Each cloud of rows lies close to a flat space through zero, with a little noise off it, and is much wider in some directions of that space than in others. After each cloud: how many dimensions does that space have?

[[ -2   4  -7   4  29  19  -1 -25  18  -1  15  26  30 -50   7   3   1  -3]
 [ -8   0   2   6  17  23 -13 -26  -1  -3  11  20  18 -45  15   1 -12   2]
 [  1  -1  -3   3  -6  -4   3   6   0  -3  -2   0  -3   9  -7   2   2   0]
 [ -8   1  -7  11  44  41 -10 -42  14  -6  17  41  42 -93  12   4   1  -7]
 [ -5  -1  -1   5  11   8  -4 -11   3  -4  -2   5   7 -22  12  -4   1  -3]
 [ -6   0  -2   1   6   5  -3  -5  -4  -4   3   7   7 -12   1  -1  -2   1]
 [-11  -2   2   2  11   7 -12 -11  -6  -2   4   7  11 -31  16  -4 -13  -2]
 [  1  -1   2   1 -10  -7   8   9   2   5  -6  -9 -10  25  -7  -1   2   3]
 [ -3   1   6   2  11   8 -10 -11   1  -1   2   9   9 -21   8  -5  -5  -6]
 [ -6  -3  -2  -2   8   3  -1  -7  -7   4   2   3   5 -10   2  -6  -3   3]
 [ -1   3  -6   5   2   0   5  -7   4   2   2  11   2 -12  -7   6   1  -2]
 [ -1   6  -7   6   9   8   2 -13   6   1   3  15  11 -22  -5   3   2  -4]
 [  6   3  -9  -4  -6  -7  15   5   9   6   0   1  -5  12 -15   6   5  -1]
 [ -9   0   1   6  35  28 -10 -35   8  -2  12  27  37 -71  16  -4 -10  -9]
 [ -3  -2   5   4  12   4  -6  -1  -6  -7   0   6  -3  -6   3  -2  -2   1]
 [ -2   0   2   1   8   5  -2  -7  -4  -4   5   4   8 -17   2  -1  -1   0]
 [ 11   0 -11 -10  -9 -14  21   9  18   1  -4   2  -5  19 -21   6  13   4]
 [  9   2 -12  -5   3   3  18   0  28   5   6  15   7  -1 -21  11  13   0]
 [-13  -5   7   1  10  10 -17 -11 -19  -5   3  -2   7 -23  16  -6  -9  -1]
 [-24  -4  21   9   3   4 -31  -8 -34  -4  -4 -15  -9  -9  31 -13 -21   2]
 [-24 -10  23   4   3  -1 -39 -11 -34  -1   1  -8  -3 -18  30 -15 -21   6]
 [  7   2 -12  -1  10   7  12  -7  14   1   9  17  16 -12 -12   9  10  -3]
 [ -3  -1   9  -3  -2   2  -8   4 -10   1  -3  -4   5   3   1  -5  -6   0]
 [ -9  -4  12   4   9   9 -22  -9 -16  -3   2   4   0 -24  20  -4 -11   0]]

2

[[  -9  -39    5  -17   40    5  -31   -6  -14  -65   -8  -21  -11    2
     7   16   -8   -4]
 [  18   41   -9  -10   -5  -55    5   25    7   17   -3   -6    7   -6
    -3   40  -49  -15]
 [ -26    0   -5   17  -15    4  -19   -3  -14   -8  -27   19  -18   29
    -4  -48   -3    5]
 [ -25    7   35   21  -19   27   43  -19   59   25    7  -13   57   24
    12   -8  -54   13]
 [  40   25   18   50  -15  -36 -116   -6  -40  -67   11  -52  -19    3
    58    6   -2  -23]
 [   9    1   13  -10  -34   -7  -56   15   17   34  -22   20   -7   47
    29    6  -23   20]
 [  -2   -7    4    0    8   16    9    4  -17   -9    0  -22  -19  -29
   -10   -5   -6  -26]
 [   1   14   20    2    4  -43   -4    1  -52  -14   -7  -49  -14  -16
    -3   26   -4   10]
 [   9   29   -6   20    5  -22  -23   -1    6   -6   -5   -4  -10   -8
    19  -18  -24   41]
 [ -15    6   36   36  -21    9  -27   15  -17  -37  -10  -24  -45   24
     8  -26   13  -23]
 [   1   -9   67   60   10   -1   26   11   17   -1  -18  -12    0   -9
    18   31   31   -7]
 [  31   -5  -23  -39    6  -21  -23   -7    7   28  -10   32   34   45
   -53  -22   -6   -9]
 [ -14   32  -16  -47  -45   11  -20   29   29   15   34   40    1  -19
    -4   19  -32   12]
 [   0   -3   12    0   39   67   22  -11    6  -12   41  -10  -16  -39
    -8    4  -15   -5]
 [ -24  -21  -20  -40   -6   25  -21   -9  -17  -44    3  -12    3    6
     5  -59   21  -14]
 [  -5  -36   18   29   49  -13   57  -23    3   24    0    2   21    9
   -27   10    4  -13]
 [  10   -4  -52   29   -2   20   18  -15   25   10   11   30  -11   -8
    -6    3   -5    8]
 [ -10   11    1   18  -39  -45   32   17   29   27   13   -8   28  -25
    45  -35   33  -12]
 [   1   40   42   20  -19  -27    7    5   19    2   -1  -45   29   -7
    28  -23  -20   14]
 [ -14   38  -38  -15   -9   18   33    4   11   -7    4   36   13  -24
     2  -19   18   20]
 [  20   17   39    4   -6   11    8   10   39   33  -26   -2   41   28
    27  -10  -10  -15]
 [ -11  -17   -1  -15  -32   19   -9    8   22   23  -11   46   -2  -34
   -59   -7    6   52]
 [  25   32  -18   30  -19  -54  -12   10   -1   41  -16   15   20  -13
    47    7  -12  -24]
 [ -33   19   12   -1  -13   25  -16   11   13  -42   41   18  -16  -42
    19   -1   14   42]]

16

[[ 80 -56 -57 -42  20  61 -29  13  23   8  59  -5 -76   2  26  -8 -45   0]
 [-32  18   3  48 -12  -6   9  -1  27   9 -37 -17  52 -26  36  18  30  -7]
 [ 43 -19 -22 -51  50   2   4 -23 -39 -43  43  15 -57  37 -40 -33 -44  21]
 [-34  25  45 -34  -2 -55  -2   3 -44  -8  -2  28 -12  33 -69 -17   4   3]
 [ -8  10   7 -12   8 -13  15  -9 -21 -13   1   9   6   5 -23  -1  -6  -4]
 [ 13 -20 -11  57  -7  24 -16  -2  63  20 -25 -28  19 -27  69  -4  44  26]
 [ -5  20  16 -62  26 -34  24 -11 -71 -39  25  30 -29  41 -83 -15 -36  -4]
 [-17   1   5  61 -56  20 -28  29  63  54 -35 -23  46 -43  66  32  43 -14]
 [-17  -3  22  49 -51   6 -29  25  53  48 -33 -19  32 -30  56  19  43  -8]
 [  4   3  -2  -2  25  -4  10 -15 -10 -18  -3   0  -1   9  -8 -21   7  12]
 [-34  30  17 -10  25 -32  32 -22 -46 -35  -9  18  26  13 -43  -3 -10  -6]
 [-51  36  32  52 -33 -16  12   5  21  19 -52 -11  64 -29  28  25  39 -13]
 [  0  -3   1  17   7  -2  -1  -7   8  -5 -11  -6  11 -10  17  -3  11  14]
 [ -8  19  36 -75 -28 -32 -12  27 -50   6  39  38 -41  39 -84  -3 -33 -23]
 [  5  -2 -11  21  -9  20   1  11  21  11  -3 -10  14 -21  32  15  -2 -17]
 [ 25 -15 -10 -35  22  -1  -4  -4 -13 -15  24   9 -38  19 -26 -17 -14  17]
 [ -5  16 -12 -29  55  -7  61 -39 -70 -61  15  10   7  17 -47   2 -44 -22]
 [ 26 -11 -35 -18  30  25  15  -6 -10 -15  17  -7 -15   3   6  -3 -27  -4]
 [-20   0   3  49 -29  17 -12  14  49  30 -33 -20  39 -36  56  20  27   0]
 [ 21  -7 -34  -5  43  23  23 -20 -15 -32  18  -4   7   0   4  -2 -28  -1]
 [ 39 -17 -39 -30  46  32  15 -22 -25 -31  33  -5 -32  14 -10 -15 -39   2]
 [-13  24  12 -13  -3 -20  20  -7 -30 -11   0  19  12  11 -36  12  -6 -21]
 [  2  -7  -2  31 -20  12 -16  10  35  18 -13 -12  13 -18  37   5  28   9]
 [ 66 -37 -26 -65  61   8 -12 -25 -32 -41  64  16 -95  43 -52 -43 -52  38]]

4

[[ -9 -48  13  -6  24 -12  10  37  -1  -7  27 -31  -2 -32 -20 -49  19   2]
 [  4   9  40  16 -20   7  11  30 -45  21 -10 -46  22 -27 -10 -41   9  -5]
 [-22  -9  14  10 -24  21 -12 -13  13 -11 -38 -12   7 -42   0 -34 -21 -15]
 [ 36  -3 -17  25   4  44 -47   7 -32 -32  -6  10  -6  14  26 -74 -44  42]
 [ 24  26  32 -14 -54  10 -24 -19 -14 -19 -12 -25 -25  16  31  31  15 -32]
 [-17 -27 -15 -30  31   0  44   7   5  34  35   7  -3  26 -24 -19  14 -35]
 [-12  47  24  17  18 -41   4 -27 -42   9 -18 -11  11   6 -16 -13   0  10]
 [ 65  66  54  54   7 -20  -1 -46  18  73  14  13  21  26  14  21  12  18]
 [  9 -15   1  -7   7  -5 -15  15   1 -40 -22  18   4  25   7 -15 -24  40]
 [ 18  24 -12 -16   3  20   2   3  48 -13  23  26  -2  13   0   9  42 -33]
 [ 31  31  17   6  55  -4  -7   7 -18   2  25   5  -4  58   7  42   0  34]
 [-10 -24 -50   8  19  -1  18  16 -11 -32 -38   2 -24  22   0  27  17 -20]
 [ 20  38   6  35 -40   1  -3  32 -11  12  10   4  15 -21   2 -42  40   2]
 [  9  31  -1  41  22   4 -30   1  -7   5  18   4  -5   2   2 -17  -1  26]
 [  6  11 -20  15  47  -9 -12  30 -14 -12   5 -10  27 -33 -27  10 -11  55]
 [-12   8   5  -9  17  37 -28   8   7 -36  13   2  -2 -10   5 -33 -15   2]
 [ -2  13 -53 -31  35 -25 -22 -16 -13 -11  42  36 -10  46 -13  22 -35  49]
 [ -8 -59  10  19 -49  48 -27  21  53  -9 -31   0   0 -41  17 -45 -41  -2]
 [-12 -37  25   0 -13 -11 -16  26  43 -18 -36  24  27  -8  -4 -14 -56  57]
 [ 25 -20  -4 -42 -19  -3   0 -19   9  -8  27  -1  10 -36  24  28  -8  23]
 [ -5 -16  48  29 -43 -22  -1   9  14  10 -42 -27   1 -24   1   9  12  -8]
 [-14  13  31   0  15 -36  26  30 -33  17   3   6  33  14  -9  24  -8  47]
 [-43  -7  33 -41 -55  -7  38 -41  10  28 -27  -6  48 -66 -15 -22 -25 -26]
 [  5  29  37  -7 -28   0  24 -39 -12  11  48  38  -4   3  64  -6  31  -7]]

14

[[ 13 -34 -29   9  14  -3  20  -8  21  24 -22 -11  27 -14 -24 -18  30  -7]
 [  9   2 -13   9 -42  -8 -14  52  25 -33 -36   3  -9  21  12  24   4   8]
 [ -7 -79 -34   9 -37  33  12  -4  21   3 -53 -32  26  19  -4  16  50 -46]
 [-14  -2  -3   3  -7 -12 -20  12  -8 -16 -18   7 -14 -18  13  21  -7 -11]
 [-11 -40  38 -11  14  47   7 -24 -13  14  26 -10  14  30  -9   2  24 -17]
 [-10  -6 -37   9 -24  -6   3 -32  -3  -3 -11 -11   0 -24   6   8  -9 -31]
 [  8 -34  -9  -7  -4  28  31 -14  11  23  -7 -35  34  36 -10 -19  35  -4]
 [  0  35  29 -16  -2  -7 -12  37  -5 -29  11   0  -4  21  12  16 -15  28]
 [ -2 -25 -26   4 -15   4   8  -8   7   4 -25 -17  12  -1   0   3  16 -20]
 [ -1  18   8   3   4 -14 -18  16   0 -17   3  16 -15 -18   3  14 -16   7]
 [ -6  -3  -6   4   0   2   1 -22  -8   8   4   3  -7 -11   3  -4  -6 -12]
 [ -6   9 -18  -1 -32 -11  -8  15   7 -32 -18 -15   2  -1  13  28  -8  -8]
 [-12 -28   5  -2  -3  -1 -17  41   0 -11 -41   0  -2   4   8  21  20  -3]
 [  4  -9  -1   1  32 -13  -4   3   9  -5   0   0  16 -36 -21  12   7  -4]
 [  1  20 -26   3   0 -25   3  -7   0   0  -9  -5   1 -23   4  -6 -14   2]
 [ -4   4 -17  -2   0 -14   5 -11  -6   3  -9  -9   5 -15   3  -3  -4  -4]
 [-29  50  41 -22  40 -27 -25  -4 -57  -1  28  19 -29 -27  27   1 -43  19]
 [ -1  23  36 -11  18   4  -4   5 -14   3  29  10  -9  15   4  -8 -12  22]
 [  0 -19  10 -10   3  15   7  13   4  -1  -7 -19  21  25  -3   4  21   2]
 [ 15  13  14   8   0  -7 -16  36  20 -23   5  24 -13  -2  -9  14  -7  16]
 [  7  17  12  -6   4 -13  -8  40   7 -13  -7   6  -4   9   3   4  -1  26]
 [-13   9  -4   8 -35  -7 -25  16  -6 -28 -15  17 -31  -7  22  27 -19 -13]
 [ 14  43 -27  13 -20 -37 -12  21  18 -27  -7  17 -19 -25   6  10 -32  13]
 [ 11   4  23  -8  22   6   4  13   5   4  16   1  11  14 -12  -7   8  21]]

7
